Every row belongs to one group in each of 3 separate groupings. Each group adds its own fixed numbers to the row, and there is some noise. The rows also spread widely along 11 directions, which tell nothing about the answers.
(in the rows, 128 means zero)
Known rows, each followed by its group in each grouping:
[172 133 105 165 129 102 176 128 172 122 114 121  81 126 125 161 105 147
 107  88  89 184 137 160 160 170 167]
Razot zuzuf (5)
[135 142 141 111 104  90 108 134 135 201 162 106 135 143 143 111 141 131
 126 161 157 128  86 126 106 112 107]
Razot zuzuf (2)
[141 161 134  92 159 158 137 145 139 158  94 145 168 150 122 124 108 150
 169 132 148 177 162 101 135 169 115]
Bomik lavum (4)
[139 138 120 115 134 137 118 114 142  73  84 150 138 149  92 172  82 139
 159 127 149 139 152 129 164 178 110]
nobip dov (1)
[ 88 160 147  98 161 150  90 145  87 163 179  99 140 137 110 125  98 158
 143 143 157  87 114 128 105  96  89]
nobip leku (4)
[118 110 128 109  61 135 151 124 166 143  84 125 173 155 143  56 148 131
 126 141 119 189 147 100 103 101 121]
zukag lavum (2)
[101 123 134 115 141 144 120 101 116 128 135 114 122 113 154 144 126 117
 110 147 134  75 110 142 111 102 154]
Biv Vizu (0)
[124 134 111 158 129 128 140  97 139 184  97 156  97 116 178 165 130  98
  79 128 122  78 116 128 120 121 146]
zukag leku (3)
[ 98 148 127 127 126 145  83 111 110 111 142  73 134 121 118 122  84 123
 112 168 128  72 133 142 136 111 106]
Biv dov (5)
[148 129 112  87  94 135 113 140 149 102 156 139  98 109 136 118 140 115
  99 156 134 117 146 120  92 107 161]
Bomik Vizu (1)
[153 126 121 103 153 146 112 144  85 114 126 116  96 119 103 141  88 148
 144 120 134  83 118 124 168 149  97]
Bomik zuzuf (0)
[ 73 124 151 159 148 130 141 104 110 156 101 118 182 152 128 127 127 133
 141 118 140 127 113 133 119 104 109]
Biv dov (3)
[129 123 125 134 190 155 176 125 119 143 102 106 144 109 157 164 123 145
 130 111 111 145 118 140 164 165 173]
nobip zuzuf (3)
[107 170 113 159 141 128  75  94 136 143 118 141 146 138 125 139 101 104
 115 168 137  85 176 115 136 144 120]
Biv Vizu (0)
[116 135 115 149 126 163 131 101 133 120  98  68 107 125 129 122  58 137
  95 137  88 109 149 155 175 135 124]
Razot leku (5)
[111 155 136 109 135 146 124  97 162 151  88 106 180 155 143 144 105 129
 151 164 146 160 141 136 139 156 134]
Razot lavum (2)
[120 117 131 115 124 150 119 146  91 144 110 120 154 133 114  99 122 142
 150 132 142 103 115  91 144 130  83]
zukag dov (2)
[ 77 139 143 114 128 150  85  86 102 155 118 126 149 134 145 125 117 109
 125 165 161  46 112 120 104  88 103]
Biv Vizu (0)
[131 132 133 101 146 134  94 131 112  99 161 141 151  97 134 130 175 108
 140 173 152 100 133 110 104 129 163]
Bomik leku (1)
[125 140 107 126  94 141 105 112 155  97  82 151 106 158  98 150  76 130
 127 127 131 117 164 124 142 141  93]
Bomik lavum (2)
[118 124 149 148 120  88 151 102 141 151 119 123 174 144 132 119 164 130
 151 123 141 178  94 141 102 119 128]
Biv lavum (5)
[131 118 117 139 129 126 151 156 114  63 160 157 104 120  72 108 145 168
 135  65 105 148 154 109 108 109 133]
nobip leku (5)
[147 113 130 195 129  71 124 115  98 141 138  94 137 118 120 135 147 115
 127 135 113 127 104 143 166 152 118]
Bomik leku (3)
[ 90 133 159 110 107 123 131 110 152 116 112 148 175 169 117 121 152 143
 151 123 158 158 129 126  80  97 122]
Razot zuzuf (4)
[158 132 105 153  73  71 110 132 145  90 140 160  86 147  84 135 130 129
 110 114 134 130 139 122 116 123  92]
nobip zuzuf (3)
[151 154 110 112 139 138  88 150 106 110 163  94  86 122 100 150  73 139
 118 149 133  70 132 132 154 141 103]
Razot zuzuf (3)
[123 128 128  93 166 174 144 148 102 171 106  92 168 118 150 103 115 154
 147 141 128 132 122 103 162 148 125]
nobip zuzuf (2)
[138 149 106 171 143 113  88 159  97  83 174 120 111 116  68 142 109 129
 126 127 117  93 162 118 152 147 110]
zukag dov (3)
[125 187 113 145 148 119  67 108 133 169 144 130 116 129 137 169  99 107
 102 177 139  71 155 132 136 151 122]
nobip leku (4)
[147 110 142 143  84  84 146 102 154 150  91 129 174 158 125 105 149 125
 150 141 151 188 107 129 136 147 107]
Razot Vizu (1)
[ 86 145 147 131 124 120 122  88 159 128 130 127 162 148 137 139 142 120
 130 143 140 146 141 146  94 105 160]
Razot Vizu (0)
[125 104 127 135 112 127 166 113 144  92  94 142 153 122 145 121 172 127
 121 119 120 156 134 116 122 124 164]
nobip zuzuf (3)

New rows, each followed by its group in each grouping:
[119 128 115 197 108  84 101 122 115  88 163 153 119 123  79 117 156 123
 116 109 122 103 144 118 103 110 114]
Biv Vizu (5)
[111 122 139  69 156 182 125 127  78 134 110 135 124 128 127 126 101 157
 151 115 153  71 105 103 129 104  94]
nobip leku (0)
[ 86 123 151  88 142 160 119 105 112 174 131  96 185 118 176 101 150 120
 129 177 153 110 100 127 101  91 146]
nobip leku (1)
[105 140 120 138 140 143 158  87 169  99 116  94 104 118 149 177  93 136
  95 119  93 144 139 184 133 125 184]
nobip leku (5)
[154 147 130 129 113  87 116 129 132 193 137 163 102 140 137 143 132 125
 121 131 162 109  96 117 100 130  97]
Biv Vizu (4)
[152 130 111 108 157 157 114 145  93 103 136 128  72  91 128 153 107 125
 109 128 117  62 136 119 157 143 147]
Bomik dov (0)
[ 91 135 141  88 149 173 113 134 104 102 129  99 161 142 107  97 100 157
 152 136 137 113 141 118 125 105 108]
Biv zuzuf (0)
[146 103 114 148  82  94 147 120 153  69 131 152  89 121 117 153 160 115
 104 104 116 133 124 140  99 111 162]
zukag lavum (3)
[150 135 117  99 154 140 131 128 120 139 131 142  95  89 177 172 142 104
 102 153 138  73 108 121 118 136 177]
Biv dov (3)
[ 97 154 140  93 141 150 131 110 142 162 126  89 115 135 151 164  82 136
 121 137 141 119 100 166 113 103 133]
Bomik dov (5)
[139 149 125 136 168 113 126 165 115 182 180 141 121 112 127 143 150 142
 137 118 130 127 116 114 111 136 148]
zukag leku (2)
[111 106 147 110  99 132 143 132 117  82 139  87 167 126 107  64 142 153
 142 131 129 162 125 123 109  93 116]
Biv Vizu (5)
[ 66 140 146 168 127 137 122  94 135 133 127  96 188 144 115 103 127 130
 131 138 129 141 146 141 110  99 127]
Razot Vizu (5)
[114 161 132 140 150 122  99 118 115 206 119 102 174 148 137 103 106 126
 139 164 142 118 130 118 146 141  93]
Biv zuzuf (0)
[111 139 129 148 138 122 134 135 132 141 140 162 161 124 118 107 175 128
 133 114 136 141 138 103  89 111 144]
zukag zuzuf (5)
[147 152 116 108 148 139 109 126 108 182 117 128 147 116 150 128 125 111
 131 170 153  99 123  96 142 156 109]
nobip lavum (3)
[117 114 132 159 108  97 130 104 116 206 109 118 134 145 139 126 127 127
 122 125 138 114  79 130 132 117  89]
nobip lavum (2)
[116 138 136 111 171 146 133 132 115 164 121 173 156 115 156 146 182 116
 143 129 159 107 117  96  92 122 154]
Bomik zuzuf (3)
[154 128 124 143  76  64 112 103 173  94 127 103 142 150 111 135 118 115
 131 167 140 176 130 161 141 158 118]
Biv Vizu (1)
[132 163 138  73 144 153 104 137 138 131 130 131 144 125 136 139 121 127
 141 167 157 123 150 113 115 143 132]
Bomik Vizu (4)
[155 113 125 105 117 136 164 131 129 155  71 108 146 133 145 111 110 144
 141 128 123 164 116 110 178 168 108]
nobip dov (2)
[100 152 158 106 129 105 114 134 137 133 152 123 186 165 100 115 143 153
 168 136 164 177 126 125  91 113 104]
nobip zuzuf (4)
[144 126 104 169 144 113 120 140 115 146 128 167 103 118 120 143 142 131
 118 108 125  92 131 100 135 147 130]
Biv zuzuf (2)
[111 147 158 116 152 104 104 119 120 109 169 102 150 132 115 167 139 135
 157 150 153 131 110 160 112 129 139]
Bomik leku (4)
[125  98 144 132 110 103 172 140 137 119 126 132 182 137 117  88 190 156
 161 101 125 216 119 112 105 121 143]
nobip lavum (2)
[104 124 115 160 116 144 126  98 136 165  90  86 130 144 143 114  73 129
  97 145 106 114 132 152 158 123 112]
Biv leku (1)
[146 150 147  88 137 108 127 137 140 174 124 145 150 146 135 148 139 136
 167 143 172 156 100 112 118 152 118]
Razot dov (2)
[120 128 130  84 131 166 113 147  98  84  97 171 152 141  91 107 130 146
 168 118 165 106 149  73 119 120  77]
Bomik zuzuf (3)
[104 152 121 167 138 122 107 134 119 120 149  70 135 144  91 127  69 145
 117 136 105 129 155 153 153 126 103]
Biv dov (3)
[ 97 128 142 135  91 102 127  94 174  91 145  77 130 145 128 150 126 124
 107 146 112 165 130 193  97  98 170]
Bomik lavum (4)
[ 84 130 147 116 167 169 137 119 108 100 116  76 147 134 118 161  75 148
 146 127 125 119 125 159 149 122 130]
Bomik dov (3)
[124 124 106 145 150 178 139 142 122 154 120  72 128 114 139  89  80 143
  93 138  84 120 157 134 171 137 151]
Razot zuzuf (1)
[120 150 127 101 136 133 104 106 152 135 131  68 123 126 164 173  85 122
 115 188 133 106 111 169 143 144 155]
Biv zuzuf (2)
[ 83 111 143 149 123 133 156 101 159 145  95 143 178 136 155 114 169 115
 120 122 124 172 141 131  95 100 176]
Bomik dov (1)
[170 118 142  97 121  94 169 129 141 173 107 131 125 125 166 153 156 124
 137 129 149 171  76 129 124 146 137]
Bomik dov (3)
[125 144 121 133  84  99 109  90 187 121  94 158 131 144 146 157 142  98
 115 157 146 137 149 130 109 135 141]
Bomik Vizu (2)
[123 142 120 162 179 139 141 135 124 139 154  76 124  99 145 153 112 135
  95 132  86 130 153 159 157 154 194]
nobip dov (4)
[144 137 139 113 108 126 122 128 128 164  93 109 173 143 134  85 127 126
 142 167 144 156 140 100 148 156  87]
Bomik Vizu (4)
[129 103 122 148  84 112 108  93 114 114  88  95 114 131 134 133 100 112
 107 155 123  77 101 139 166 134  99]
Biv dov (2)
[118 152 136 102 125 120 124 156 143 108 171  79 155 155  97 105 101 165
 145 138 130 185 145 144 110 111 115]
Biv zuzuf (3)
[129 107 133 120 105 102 139 126 137 118 121 169 157 127 134 115 201 125
 143 123 150 146 113  97  95 117 142]
nobip zuzuf (2)
[ 81 132 152 129 152 142 117  97 118 133 115  84 151 152 121 178  86 145
 152 138 150 103  91 169 142 126 116]
Razot zuzuf (2)
[129 128 124 145 142 119 120 144 104 120 138 125 109 139  89 162  99 154
 148 102 135 100 107 135 146 140  98]
zukag zuzuf (2)
[114 143 138 167  94  84 122 121 140 186 141 100 142 155 114  99 115 128
 114 128 127 152 113 141 111 101  84]
zukag dov (5)
[142 110 119 132 116 121 123 123 103 138 132 125  70 113 137 148 121 131
  93 121 128  65  91 133 131 120 122]
nobip zuzuf (4)
[147 121 113 167 121 107 107  64 137 140  83 129  96 120 155 189 105  88
  99 162 132  64 100 157 168 168 140]
Razot leku (1)
[125 134 140 107 129 128 105 105 117 125 118 153 164 114 149 134 174 103
 137 169 167  93 125  98 111 139 141]
nobip Vizu (4)
[ 94 157 163 112 154 105 102 119 117 182 175  70 159 143 128 151 108 130
 149 154 156 121  82 166 112 105 116]
zukag dov (0)
[126 125 117 169 125 119 112 130 103 171 126 132 144 135 112  96 115 130
 125 130 136 109 126 107 140 131  87]
Biv Vizu (1)
[168 153 118  87 143 134 115 168 118 194 137 111 150 117 144 102 127 133
 142 168 145 134 124  88 148 167 109]
zukag zuzuf (2)
[131 139 113 163  86  89 102  92 167  82 103 138 112 155  99 183  96 117
 126 141 135 121 145 154 146 159 112]
zukag Vizu (2)
[112 134 135 173 119 103 129 110 132 114 113 131 152 148  89 125 123 138
 145 110 131 161 144 134 132 133 100]
Bomik Vizu (5)
[103 148 131 149 135 135  94  68 131 129  92 114 153 133 145 174 107  94
 123 178 153  76 133 141 150 149 125]
Razot Vizu (3)
[159 138 117 134 130 100 100 129 108 173 154 107 107  95 154 128 141  95
 100 168 127  77 110 123 142 139 141]
zukag dov (0)
[137 158 117 149 119  96 110 130 140 150 136 117 105 152 109 151  82 135
 117 131 134 128 127 142 135 137  90]
Biv dov (3)
[105  92 134 104 158 190 198 138 140  69  76 165 180 117 132 116 166 149
 155  86 117 182 161 102 116 132 197]
zukag dov (1)
[127 181 115 127 107  91  84 112 187 131 139 142 118 158 118 182 105 115
 123 160 150 130 147 150 111 146 127]
zukag zuzuf (2)
[123 122 150 109 150 113 106 121  75 164 169 111 151 105 139 123 162 119
 146 151 164  81  75 114 115 111 118]
nobip Vizu (0)
[139  95 112 137 111 157 163 142 109 153  78 125 109 121 140  99 112 141
 107 104 100 112 123  99 160 129 114]
zukag dov (2)
[100 124 124 150 119 127 126  88 151  89 152 137  89 101 144 170 149 108
  80 124 120  77 123 160  82  86 194]
Razot Vizu (5)
[146 159 114 111 131 118  97 151 124 120 156 136  74 149  84 174  64 156
 142 117 153  93 119 134 131 141  80]
Biv Vizu (2)
[ 99 134 136 104  97 116 119 128 164 136 157 167 146 125 151 107 204 108
 116 143 144 140 141 105  39  69 179]
Bomik lavum (2)
[158 137 120 126  88 101 126 116 162 101 113 160 118 127 124 123 152 114
 117 136 133 146 146 111 116 140 142]
Razot dov (5)
[103 106 165 113  84  92 159 112 150 130 121 151 157 158 130 119 180 135
 143 107 158 173  87 128  61  70 129]
Razot dov (3)
[102 156 151 118 149 114 136  93 142 164 123  98 153 156 130 165  94 149
 154 128 153 160  92 166 125 127 106]
nobip leku (5)
[ 76 150 145 110 146 144  98 117 119 155 149 116 118 156 111 171  75 141
 138 125 163  86  98 163  96  86 104]
Bomik dov (1)
[130 155 123 104 161 136  93 173  92 158 175 116 122 134  95 137  97 158
 155 132 155  93 112 114 129 132  85]
zukag zuzuf (2)
[139 111 122 133 109 114 124 123 117  75 126 132 117 120 108 136 136 138
 135 122 121 120 130 122 147 138 126]
nobip leku (2)
[149 134 106 126  87 107 130 120 175 101 115 104  94 130 135 143  99 127
  94 143 102 150 154 146 150 148 149]
nobip dov (2)
[133 114 128 174 140  88 129 134  85 190 164 131 128 112 128 122 168 121
 119 113 135 102  83 117 112 113 114]
nobip lavum (3)
